The rows come from 4 hidden closed curves, with some noise, and rows from the same curve form a group. Each curve winds through 8 dimensions. The rows are also pushed far along 5 directions, which tell nothing about the answers.
Some rows, each with its group after it:
[  4  -4  16   1   9 -12  -8 -17   9  -6 -11  -9  10  -1   9   8  -5  17
  19]
bam
[  2 -16  -7 -45   3 -14 -16   4 -16 -29   0   1 -19 -23   3 -15  15 -14
   0]
bam
[ 28 -23  -1   6 -12 -11  24  -4  18  21  -4 -10  -3  21  -6   0  -8 -16
  -8]
Belev
[  1   6  -7  29  13  32   5  -1   3  19  -3   5   6   3 -11   3 -15   6
   1]
leme
[-28   1 -11  -3  -6  23 -22  -8 -14  11  -1  -4   8 -12  -1  -4  13  -8
  -2]
migi
[-11  25  -5  11  12  -2 -36  13  -9   9   7   4  16   8  -4  -1  -6   6
  15]
leme
[  3 -20  10  -7   8  37  15  -3  -8  -4 -12   1 -20 -36   0   2  22  -6
   1]
migi
[-12  11   8  24   2  24   1  24   0  -4  13  -4   5 -27   2  22   5  -4
 -21]
leme
[-34  38  -6  45   5  12 -29  13 -14  31  15   2  27  29  -7   5 -11  14
  -4]
bam
[  7  17  18  13   7 -48 -21  -4   1 -27  -6  -6   0  12  18   5  -2  27
   7]
bam
[  6  -1  -5  13   1   8   0   0  -6  23   7  -9  -1  21  -3  -5   8  -3
 -15]
migi
[-18  -9  -2 -12  -4  27 -11   0 -12 -10  -9  -4  -5 -29  -4   9  12 -17
  -6]
migi
[ 26 -13  -3 -20   3 -29   2   4   9  -9   9 -12 -10   3   3 -11   5  -5
  -5]
migi
[  7 -28 -18 -32 -14   6  -5 -24  -1   7 -13  -7  -2   7 -11 -18   5 -15
  15]
bam
[-2 -4 14  8 10  7 -2 -2 -2  9 -2  3  7 -5 -3  3 -5 -2 16]
Belev
[ 22 -11  -7  -2  -4  -6  16  -6   5  12   4  -8 -13  21  -5 -10   8  -4
 -14]
migi
[ 19 -20  11   5   5   2  17  -7   7 -12  -6   2 -10 -17  10   3 -13 -10
 -10]
Belev
[ -3 -11   2 -24   5  27  -6  -4 -14 -25 -22   1 -12 -35   0   3  14  -6
  13]
bam
[-11 -16 -17 -15 -10  13   2   9 -16  14  20  -1  -7  -3   1 -12   3 -36
 -41]
Belev
[ -1 -21 -32 -15  12  54   9 -12 -11  17 -12  13  -8 -16 -13 -17  -3  -5
   3]
leme
[ -6   8   8  -8  16  12 -11  -8 -14 -10  -7   2 -10 -16   2  -3  22  14
  13]
migi
[ 11 -15 -18  -4   5  30   2 -19   6  11  -9  11  -2 -15 -10 -12  -4  -4
  14]
Belev
[ 13 -15 -14 -12   6   5  -8 -19  -2   5 -11   6  -5  -9   9 -12  12   9
   8]
bam
[ 48 -29   7  29   0   5  43  -2  27  10 -16  -8  -4   7  10   8 -20   6
  -5]
migi
[-19   6  19  10  -6  -2  -3  15  -3 -25   6 -10  -5 -20   1  25   4  -9
 -25]
migi
[-16  23  -7 -15  14  -9 -41  -3 -13 -12  10   4   2  -6  -5  -7  11   7
  10]
Belev
[-13  17 -14  -1  11  12 -18  -9 -10   2  -5   9  10   8  -5  -6  -2  21
  17]
leme
[ 26  -7 -16  -2   5 -10  -8 -26   9  23 -11   8   7  26   2 -19 -11   9
  23]
leme
[ 18   2 -21 -21  -8 -30 -15   6   7   2   9  -4  -1  21  -8 -15  -2 -14
   1]
leme
[-16  15  11   2   1   0 -11  29  -4 -12  18   3  -3 -27  -2  13   9 -10
  -8]
leme
[  0  -9   0 -42   4   7 -11   8 -12 -24  -5  -6 -15 -34   2   4  27 -15
  -1]
bam
[ -6  13  10   4  18   2 -26 -13  -9 -23 -19   4   8  -4  10   6 -14  23
  24]
migi
[  5   5  11  14   5   7 -11 -24   7 -12 -21   1   8 -12   2   8  -2  13
  27]
Belev
[ -1 -11   2 -23  -2  -3  29  16   8  -8  12  10 -15 -25  -3   3   7 -13
 -12]
bam
[ -1 -18  12  15  -4  22  21 -10  12  -8 -13  -3  -5 -30   2  12  -4  -4
  -2]
migi
[ -3 -16  -6  19 -16  37  26  32   6  17  21  -9  -3 -27  -9  16   5 -35
 -43]
leme
[ 13   2  14  23  12  -4   0   6   4  -8  -6 -12   2   0  10  20  -6  14
  -9]
leme
[ 28 -17 -12  10   3   1   7  -2  13  25   3  -6   7  17  -8  -7 -12  -7
   2]
Belev
[-18  -3   3 -24   3  -1 -13   6 -20 -17  10   9 -14 -26  16  -5  17  -7
 -17]
Belev
[-22  12  -2  10   7   6 -24  11  -7  16  26 -15  15   8  -5   8   3  -2
 -19]
bam
[-19 -16 -10 -55  -8   0  -5   8 -15 -20   7   3 -18 -32   4 -15  20 -18
  -7]
migi
[ 26 -32  -4 -10  -6   7  22 -12  12  -6  -7   4 -15 -18   3  -5  -7 -21
 -11]
Belev
[-12  -4  11  -4  11  16  -7  -1 -17 -16 -24   7  -9 -29  16   8   7  12
   9]
leme
[ 18 -14   4  -8   4 -10  16 -13  11  -2   5   2 -12   7 -17  -7  -3  -6
   3]
migi
[ 17  -4 -31 -34  -7 -21  -5  -8   4  -8   2  -3  -5  20  -6 -18   4  -1
  -4]
leme
[12  1  2 40 -3 15 17 -8 15 24 -1  2  6 17 -7  8 -6 13 -3]
bam
[  9   6  12  43   9  32  26  -6  14  12 -29  15  12  -6   3  17 -23  22
  27]
bam
[-18  -4   5 -11   4  29   2   1  -7  -9  -1  16  -3 -46   0   1  14  -5
  15]
leme
[  7 -11 -26 -26   9  16 -27 -36 -16  -4 -32   5   3  -1  15 -23   5  18
  27]
bam
[ -2 -10 -10  -1   7  27 -16 -14 -11  31 -18   4  11   1   0  -9   4   0
  27]
Belev
[ -1  18  11 -12   3 -43 -16  -5  -2 -18  19  -5  -6   7  11  -5  15   3
 -12]
leme
[-11  -8 -18 -38 -24 -12  -9   6 -13   5  17   2  -9   9  -1 -16  21 -24
 -21]
Belev
[-10  -6 -26 -35  -4  33  10  -4  -7   6  -5  13  -9 -19 -10  -9  18  -9
   2]
bam
[  3  11  12  15  -4 -31  -1   5   8   5  11 -13   4  27  -5   9  -4  -5
 -13]
Belev
[ 16   0  -4  -5   4 -32 -18 -18   5  -9 -16  -6   2  13  13  -8  -4  17
  16]
bam
[-15  -4 -23 -20  -9  23  -7   2 -13   1  -3   5  -2 -11   1  -5  12  -3
  -9]
migi
[-10   6  -3  10   6   6  12  23  -5   3  23  -1  -8   6 -11   5  -7  -5
 -34]
leme
[-11   6  21   2   3  10  -1  -8  -4 -22 -11  11  -2 -25  10   9   7  16
  17]
Belev
[ -9  -5  19  22   2  24  29   0  10   1  -1   6  -5 -26  -8  16  -3  -7
  -6]
Belev
[  0  -4  -7 -24 -11 -25 -10   2  -3   6  11  -7  -3  27 -11 -11   1 -16
  -5]
migi

New rows. What belongs after each?
[ -7  -5 -15 -22   3  15 -24  -6 -13   2   3 -10   2   1 -10  -8  10 -10
  -1]
bam
[-30  29 -12  26  -8   0 -25  13  -4  22  17  -5  26  22  -1   7  -4   9
 -11]
migi
[ -8   5  30   8  11   2  14 -10   6 -28 -19  10  -1 -24  14  17  -8  27
  22]
bam
[ 20  -1 -32 -30   1   4   0 -24   6   9 -19   8   0  17  -7 -17   2   9
  22]
bam
[  5 -18 -33  -4  -2  42  12  -9   0  31   4   0  -2   0 -14  -8   8 -12
 -21]
leme
[-13  -5   4  14 -10  15   5   4   0  -5  -1  -5   3 -13   0  15  -6 -10
 -20]
migi
[-27  17  -6  -6   4   3 -32  -1 -18 -11   5  -2   7   2  -1   0  -3   2
  -5]
migi
[  1   0  -1  11   8  -1 -17 -12  -4   5   4  -6  10  15  -8  -2 -13  -6
  -1]
migi
[ -3   6  19   9  15  18   0  -5  -6 -13 -14   7  -7 -23   4  12  14  19
  15]
migi
[ -3  21  15  39   9   1 -14  -2   1   8 -13   6  13   7   5  12  -3  25
  21]
bam
[ 18  20   5 -11 -10 -55   5  16  10 -22  19 -20  -8  36   6  12   6   2
 -38]
bam
[-25  18 -13   1  -5  -1 -18  13 -12   9  14   1   4  10 -10  -4   5  -3
 -10]
bam
[ 16 -16  -1 -22   6 -21   6  -4   1  -2   1   0 -16   6   1  -4   6   1
  -9]
leme
[  4 -23 -30 -21 -22  21  21   5   3   6   0   1 -11  -6  -9  -5   4 -21
 -26]
migi
[ 1  1 -6 -8  2 -6 10 -7 -2  6  1  2 -5 20 -6 -8 -6 -1 -6]
Belev
[  3  -2  13  -6   3   5  25  10   5 -19  -2  -1 -21 -17  -9  12   4  -5
 -10]
Belev
[ -9   1  11 -18  -7 -17  -7  14  -4 -10   8  -7  -8  -1  -5   6   8 -11
  -4]
migi
[ 20 -29 -21 -53 -12 -22  -1  -9  -2 -16   4  -1 -23  -6   2 -23   9 -33
 -19]
Belev
[ 14 -18   4 -27  -3 -14  10  -5  -1 -11  -8  -3 -17  -2   1  -5   0 -20
  -6]
Belev
[ 14  -7  -9 -16   1 -14  -7 -15   2 -17 -13  -3  -2  14   2  -6 -16   4
   5]
migi
[ 14   6  27  10  17 -13  -5  -8   6 -40 -17  -8  -2 -20  14  16  -5  18
  13]
Belev
[ -2   6   8 -29  -5 -28 -14  -8  -5 -30  -3   4 -10  -3   8  -4  14   8
  10]
Belev
[ 27 -16   3   8   9  -1   6 -10   4  -7 -21   2  -2  -6  17  -1 -11  10
  10]
bam
[ 19   0 -10  17   7   3  11  -8  18  17  -5   1   6  12  -5   2 -12  12
   6]
bam
[-14   5 -25 -18  -1   2 -37  -9 -25  31   3  -3  13  32  -1 -21   2 -16
  -1]
Belev
[ 19 -20  -5  11  -5  20  25  -3   4  23   0  -8 -11   8  -5  -4   5 -11
 -17]
migi
[ -1  -7   0  11  -7  21  23   8   7  -7  -4   3  -6 -17   1  14  -3   1
 -17]
migi
[ -5  12  -2   4   3 -18 -21 -19  -4  17   7   2  12  33  -6 -12   2  11
  14]
migi
[-10  15   1 -34  11  -3  -5  -3  -5 -30  -7  11 -12 -23  -1   3  16  14
  16]
bam
[-16  24  13  -8  11 -24 -33  -1 -17  -8  12  -3  -2  19 -10  -1  15   7
   6]
migi
[ 10   1 -25  -6   0 -10  -8   0  11  20  12  -2  11  21 -11 -15  -7   2
   7]
migi
[-27   2   7 -39  -9 -24 -17   5 -15 -23  24   0 -14 -10  -7  -6  29  -7
  -9]
bam
[-13  -7  -5 -14  -8  -1  -1  -4  -4 -11   1   2  -1  -9   8  -4  -2  -2
  -7]
migi
[ 14 -25 -15  -8  11  28  -7 -18  -8   5 -24  10   0 -14   4 -17  -8   0
  25]
bam
[-32   4  15  17  -3  16  10  13  -3   4  23  -8   5 -17  10  21   8   3
 -38]
bam
[ -1  -7 -16  -4 -13  -7  -1  -7   4   3   7 -10   1  15  -6  -6  -8 -14
 -21]
migi
[ 39 -25   7 -12  -9 -13  33  -4  18 -27 -21  -8 -21  -3   2   7  -6  -9
  -5]
bam
[  2   8  18  27  20  -4  -6  -7  10   1   6   2  13  -6   0   6 -10  18
  18]
migi
[  7 -17   1   7  -5  -3   4 -15   7   5   1  -6   4   1  -1  -2  -7 -10
  -6]
migi
[ 24   2  -8  -3  18 -21 -33 -26   4   4 -17  -4  19  15  11 -16  -5  24
  43]
migi
[-22  31 -10 -12 -11 -43 -44  -3 -12  -4  28  -5  11  33  -1 -11   9  -5
 -16]
Belev
[ 11  -2 -13 -10   6  -1 -24 -14  -7  -5 -11  -8   7   6   5  -9   0   1
   8]
Belev
[-15  -7  -7   0  -2  22  -1  -5  -5  -4  -1   0   0 -11  -4   2  -7  -9
 -11]
migi
[ 12  -7 -10   4   8   4   7 -15   6  23  12  -3  -2  16 -10  -9   0  -5
 -15]
leme
[  7 -19  -6 -14  -5  -7   8 -17   5   7   2   1  -3  15 -10 -15 -11 -12
   2]
migi
[ 23  -1  34  16   1 -44  24  17  20 -13   9  -8  -9  12   6  18  -7   8
  -9]
Belev
[ 45 -20   8  15   7  -8  20  -9  20  -1 -21  -7  -2   5  14   3 -14  15
  13]
migi
[ 11   2   4 -21   7 -19 -25 -17   5 -22 -30  -2   2  -5   4   0   1  18
  45]
migi
[-26  -8 -16 -41 -13  -2  -9  -2 -16   4   9   6   0  -3  -1 -16  15 -13
  -3]
bam
[-25  -5  -6 -31 -16 -11  -1  15 -11 -14  21  -1  -9 -12   5  -7  11 -17
 -29]
migi
[  3 -10 -11  -2 -20 -27  12   7  -2  30  25  -4   1  45   2 -13  -9 -24
 -40]
Belev
[ -4 -18  -3  -9   2  16   5  11  -9  -5   9   3 -10 -22  -5  -5   1 -16
 -12]
bam
[ 24 -15  -6 -13   2 -11  -6 -27   3   2 -16  -9  -4   7   9 -16  11   7
  16]
migi
[ -3  17  14  -4   6 -33 -16  -7  -3 -17  15  -4  -3   4  13  -4  11   6
  -9]
leme
[-14  14  12  18  12  17   6  19   2  -5  15   5  -1 -21 -12  16   2   6
  -5]
migi
[-19  11  10  20  -4   5 -10  17  -4  17  11  -6  12  10  -4  13  -2  -3
  -5]
migi
[ 11   4 -10 -39  -4 -28 -14   0  -2 -18   2  -5 -10  17 -10 -12  11  -1
   9]
Belev
[ -4   8  34  36   8  -4  21  29   8  -8  20  -9  -3 -19  15  23   0  10
 -24]
migi
[ 22  -1  29  26  24  -6   4 -11  16 -17 -12   2   3 -14  -2  16 -15  19
  27]
migi
